Each new row is followed by its nearest point in the smallest flat space through zero that holds the last named rows.

J422 (4 x 11):
[[-2.102, 1.819, -1.837, -0.298, -4.365, 5.658, -3.575, -1.701, 2.767, 3.606, 2.953],
[-3.336, 0.316, 2.624, 1.978, 4.437, 2.080, 2.339, 4.748, 1.234, -3.152, 2.514],
[2.255, -2.200, -2.794, 0.117, -3.171, -2.297, 2.755, 1.031, 3.661, 2.026, 1.771],
[4.614, 3.911, 5.248, 1.610, -0.210, -1.556, 4.782, -0.885, 3.626, 3.827, 2.049]]
New rows:
[0.187, 1.260, 0.750, 2.349, -2.318, 0.572, -2.258, 1.366, 1.925, -0.596, -0.267] | [-0.459, 0.577, 0.019, 0.166, -0.656, 1.279, -0.329, -0.033, 0.915, 0.749, 0.953]
[0.174, -2.085, -0.763, -0.407, 1.116, -3.099, 0.624, 1.745, -1.599, -6.119, 1.625] | [-0.767, -2.774, -1.119, 0.080, 2.315, -2.305, 1.358, 2.531, -1.269, -3.233, -1.033]
[-1.806, 4.326, 0.461, -0.115, -0.187, -4.265, 0.648, -3.031, 2.110, -1.748, 3.099] | [1.042, 1.161, 1.501, 0.406, 0.081, -0.209, 1.037, -0.311, 0.754, 0.914, 0.457]
[0.036, 5.805, -0.102, -0.167, -0.623, -2.113, -0.242, 1.073, -3.480, -2.910, 0.306] | [0.098, 0.987, 1.723, -0.030, 1.603, -0.233, -0.378, -0.680, -1.752, -0.778, -1.241]

J629 (4 x 11):
[[0.306, -1.460, 3.415, 0.455, -0.434, 2.114, -0.290, 1.264, 3.719, 4.370, 3.904],
[0.853, -6.572, 1.453, -0.965, 1.983, 2.284, -2.053, 1.836, 1.915, -2.689, 0.956],
[1.059, 2.246, 1.459, -0.480, -4.378, -1.543, -3.732, 6.231, -2.153, -4.220, 4.635],
[1.812, 1.333, 6.219, 2.626, 6.407, -2.787, 0.875, -1.380, 3.240, 2.590, 4.061]]
New rows:
[1.576, 3.280, 0.904, 1.106, -2.484, 3.734, 0.697, -0.242, -2.293, -0.972, 3.697] | [-0.018, 2.234, 0.443, 0.087, -2.553, -0.358, -0.595, 1.717, -0.442, 0.654, 1.847]
[3.015, -2.141, 3.533, -3.250, -0.675, -2.033, 0.292, -0.027, 4.098, 0.982, -1.869] | [0.345, -1.920, 1.480, 0.159, 1.420, 0.813, -0.122, -0.020, 1.681, 0.828, 0.954]
[3.116, -2.375, 0.951, -1.814, 2.188, 2.628, -3.719, 1.673, 0.853, 2.725, -1.880] | [0.151, -3.463, 0.817, -0.421, 0.746, 1.909, -0.509, 0.400, 1.783, 0.388, 0.510]
[1.867, -2.950, 3.223, 0.174, -0.059, -0.410, 0.262, 3.279, 1.727, 0.447, 1.548] | [0.791, -2.111, 2.537, 0.054, 0.598, 0.784, -1.318, 1.899, 1.786, -0.026, 2.789]
[1.640, 2.842, -1.024, 4.174, -0.589, -4.181, 0.733, 1.702, -3.796, -3.485, 3.823] | [0.954, 4.467, 0.943, 0.778, -0.152, -3.941, -1.096, 1.801, -2.696, -3.365, 1.729]

J583 (4 x 11):
[[5.571, 4.781, 3.526, -3.585, 1.500, -0.318, 2.157, -3.373, -2.594, 8.741, 4.061],
[3.979, 2.685, 2.618, 2.795, 0.223, 1.794, -2.593, 1.958, 1.289, 0.959, 0.683],
[5.382, 7.731, -1.679, -2.693, -1.947, 0.948, 3.203, -1.785, 0.307, 2.920, -2.596],
[2.308, 4.216, 2.953, 1.870, 1.903, 1.796, 0.946, 4.689, 3.890, 4.261, -2.538]]
New rows:
[-2.362, 2.179, -3.875, 2.913, 2.082, -3.090, 2.297, 4.187, 0.493, -2.438, -0.767] | [-2.197, -0.296, -1.388, 0.610, -0.082, 0.205, 1.059, 2.160, 2.061, -1.554, -3.143]
[-1.059, -1.307, 1.525, -4.093, 3.210, 2.120, 0.259, -0.914, -2.148, 2.943, 1.519] | [-0.878, -1.145, 1.517, -1.829, 1.655, -1.094, 1.333, -1.155, -1.347, 3.411, 2.140]
[-1.297, 3.448, 2.585, 0.403, 3.570, 4.158, -0.742, -2.005, -2.868, 2.706, -2.045] | [1.388, 1.558, 1.507, -0.331, 0.889, 0.232, 0.620, 0.348, 0.246, 2.807, 0.471]

J203 (4 x 11):
[[5.830, 2.990, 1.957, 1.503, 1.680, 4.102, -0.954, -3.609, 2.603, 1.817, -1.364],
[-0.895, -1.676, 0.573, 0.963, -4.242, 0.575, -3.223, 2.941, 0.269, -4.316, -0.046],
[-3.420, 2.324, -3.669, -0.783, 1.085, 0.362, -0.153, 1.080, -0.043, 3.030, -0.711],
[2.407, 1.019, -3.242, 1.810, 1.617, -1.020, -0.682, 2.090, 1.232, -4.030, -1.343]]
New rows:
[-1.788, 0.657, -1.479, -1.896, -0.640, 2.214, 0.438, 4.001, -0.375, 0.098, -0.570] | [-2.514, 0.668, -1.927, -0.194, -0.937, 0.327, -1.186, 1.719, -0.023, 0.283, -0.369]
[-1.354, -5.755, -0.968, -0.182, 1.199, 1.120, 1.988, -0.764, 2.902, 0.085, -6.119] | [0.078, -0.135, -0.294, -0.015, 0.447, -0.566, 0.423, 0.090, -0.141, -0.258, 0.048]
[0.005, 1.758, 2.348, -0.997, 4.828, -0.268, 6.119, -3.557, 1.146, 0.306, -1.255] | [2.409, 0.438, 0.645, -0.626, 4.205, -1.451, 3.735, -3.187, -0.436, 2.548, 0.420]
[-0.384, 2.152, 1.314, -3.160, -2.619, -1.714, -1.754, 1.151, 1.637, -2.764, -0.538] | [-0.501, -0.626, 0.125, 0.400, -1.824, 0.302, -1.438, 1.314, 0.133, -1.761, -0.056]
[-0.406, 1.543, -2.242, -3.371, 2.976, -4.410, 0.836, 0.558, -0.134, -1.495, -0.376] | [-0.563, 0.045, -2.951, -0.232, 2.825, -3.020, 2.189, 0.989, -0.719, -0.697, -0.038]

J340 (4 x 11):
[[-0.922, 2.435, -0.597, 4.756, -2.530, 3.091, 1.362, 5.182, 0.796, -2.208, 1.870],
[1.087, 0.831, -0.436, 2.030, 0.531, -0.221, 3.099, -1.994, -0.752, -3.971, -0.070],
[-3.174, 6.942, 0.501, -1.007, 2.858, 0.749, 0.989, -3.753, -4.373, 0.220, 2.815],
[0.149, -1.024, 6.760, -3.454, 1.184, 2.412, 3.050, 0.576, 3.542, 4.129, 1.064]]
New rows:
[2.209, -6.119, 1.818, -3.792, -1.833, -1.340, 0.221, 0.355, -2.330, -0.703, -1.553] | [2.136, -4.376, 0.470, -1.744, 0.067, -1.720, -0.375, -1.062, 1.792, 0.589, -2.167]
[-0.954, 0.095, -0.702, -2.139, 0.345, -0.042, 4.976, 4.914, 3.029, -1.608, 0.412] | [0.580, -0.415, 1.870, 1.322, -0.853, 1.751, 2.272, 2.142, 2.027, -0.599, 0.537]
[-0.947, -0.687, -0.867, 3.853, 0.521, 0.086, 0.000, -1.438, 3.517, 2.562, -5.479] | [0.987, -2.049, -0.336, 0.104, -0.618, -0.535, -0.368, 0.549, 1.005, -0.176, -0.963]
[0.750, -6.119, -3.579, -0.480, 6.119, -1.048, -0.117, 3.057, 0.790, -1.633, 2.532] | [1.440, -2.829, -1.043, 0.152, -0.706, -1.209, -0.749, 0.165, 0.928, -0.610, -1.554]
